The rows of a group lie close to one hidden flat surface of 6 dimensions, which passes through zero. Surfaces can cross.
Some rows, each with its group after it:
[ -6  36  22  13  22  22  10 -12  30 -25] -> (2)
[ 21 -11  32   2  10   9   7  -1  30 -12] -> (3)
[  2   0  25   7  14 -35 -13  18  -6 -19] -> (3)
[ -3  -8  11  31 -20 -10 -35  -4  17  18] -> (1)
[-14  -5 -19  10 -23  -5 -26 -13  -6   0] -> (3)
[ 17 -40   6  -9   2 -22  13   0 -18  -9] -> (2)
[-28  15  11  18  -5  -4  -3 -11   4 -16] -> (0)
[ -4 -11  -2 -25   0   4  28   0  -9 -17] -> (1)
[ 29 -35   9  27  -3   0 -21 -20  23   8] -> (3)
[ 16  14 -20 -19  15  25 -11  10   6  18] -> (2)
[  7 -23  -5 -12  32   7 -16  -2  -6  18] -> (3)
[ 10  15 -43  -3 -19  -5 -30   9 -12   9] -> (0)
[ 17  -7  24   8 -44 -15   4  16  28 -33] -> (1)
[ 3 10  5  5 27  9 -8  2  3 27] -> (1)
[  4  12 -20  11 -10   8 -23  -8   8   7] -> (2)
[-2 18 34 23 30  4 -2 -8 20  1] -> (0)
[ 18 -21   7  19   2 -40   0  -3 -15  -6] -> (2)
[  7 -27  -2   4 -26 -22  11  -3 -15   2] -> (0)
[35 -9 -8  6 -6 12  7 -8 14 26] -> (0)
[  3 -13 -10  -4 -28  17  15 -14   8   5] -> (0)
[-17  30   4   6   3   8  -8   9   6   6] -> (2)
[ 11  37 -36  -2   4   6   5  -3  -9 -12] -> (1)
[ 18  32  -2  -1  -8   7  -9  15  28 -22] -> (1)
[  3  31  21  12  33  -5  -6   6  10 -16] -> (2)
[ -6   4  -8  24 -34  -1 -35 -15  20 -15] -> (3)
[-31  12   5 -17  -5   7 -11  12   7 -27] -> (3)
[  3  -2  10  29 -21 -32 -36   5   4  -3] -> (1)
[-26  -1   5  42 -23 -22 -28 -23   0  -7] -> (0)

New rows. What belongs after each?
[  2  15 -23  10   2  -6 -12  -3 -16  16] -> (3)
[ 27  24  -9 -21  17  22  16  22   8  32] -> (2)
[  1   3   9 -24  16   7  42  12 -11   6] -> (3)
[-14 -20  13   4  -7  -8 -18   1   5   1] -> (1)
[ 11  -6 -21  28 -40 -24  -3  -9  -9  20] -> (2)
[  8 -37  29   0 -16 -17  26  -4   5 -17] -> (3)
[-18 -17  15 -42  32  -6   7  25 -22 -17] -> (0)
[-32  10 -18 -23 -25  30  31  -5  -3  -6] -> (3)
[ 20  -5 -26  21   2  -8 -10 -16 -14  36] -> (3)
[-14   8 -25 -42  22  16  -9   9 -16 -27] -> (1)
[ 11  -6  23  35 -32  10  20 -17  29  30] -> (1)
[  0   6 -13  -5   9 -10 -26  12 -13   3] -> (0)
[ 16  18  12 -14  16  12  22  14  12  -9] -> (1)
[40  4 -2  5 10  3 15 -3  9  3] -> (2)
[ -2  18   2  15 -18 -32  34   5 -23   1] -> (3)
[ -8   3   8   0 -15  34 -20  -6  33  11] -> (1)
[  8 -19  14 -11  46 -31 -17  15 -21 -17] -> (2)
[ 19  17   3 -25  40  36  10   6  19  -1] -> (2)
[ -5 -30  13 -22  -3  34   5 -12  26 -13] -> (3)
[-21   8  19  13  18 -16 -19   0  -2 -24] -> (2)
[-15 -14  20  -1   1  49  10 -30  34   4] -> (0)
[  9  -8  22   3  24   8  13 -17  17 -42] -> (2)
[  7  24  12  19  17 -34 -20  19  -9  -7] -> (3)
[-29  -2   6   3 -16 -18  -2  10 -13   9] -> (2)
[ -1 -28   3 -12  -3  -4  29  -6 -14   8] -> (3)
[  5  14  -3 -33  41  39  -7   6  16  -7] -> (2)
[-16  40   1  10  11  20 -11  -5  18  -9] -> (0)
[-29 -27 -10  -8 -23  20  -8 -26   6 -23] -> (2)
[  7   8 -27   6 -14 -14 -24  16 -14  36] -> (2)
[-19 -13 -10  16 -32 -22 -21  -9  -5 -12] -> (3)
[ 15  27 -18 -19  -1 -12  23  26 -17 -10] -> (0)
[ 14  25 -13   0   4  12  28  -7   1   4] -> (1)
[  7  -2   2   2   2  31 -24 -10  31  -3] -> (3)
[ -8 -19  16  -1   5  17  19  -8   5  26] -> (1)
[  2  13   2   5  13   8 -19   4   8   9] -> (1)
[-22   8 -41   0 -18  16 -35 -13  -7  10] -> (3)
[ 12 -17  -4  34 -32  -2  -1 -28  12  15] -> (0)
[-11  42  -9  28   2  -9 -40   1   5   5] -> (2)
[-15 -21  14  -5 -35   2  17  -8  11 -27] -> (3)
[  2  11 -22 -11   0  -2 -20  10  -9   2] -> (0)
[-21 -14  23 -13  11 -29  -9  21 -13 -27] -> (3)
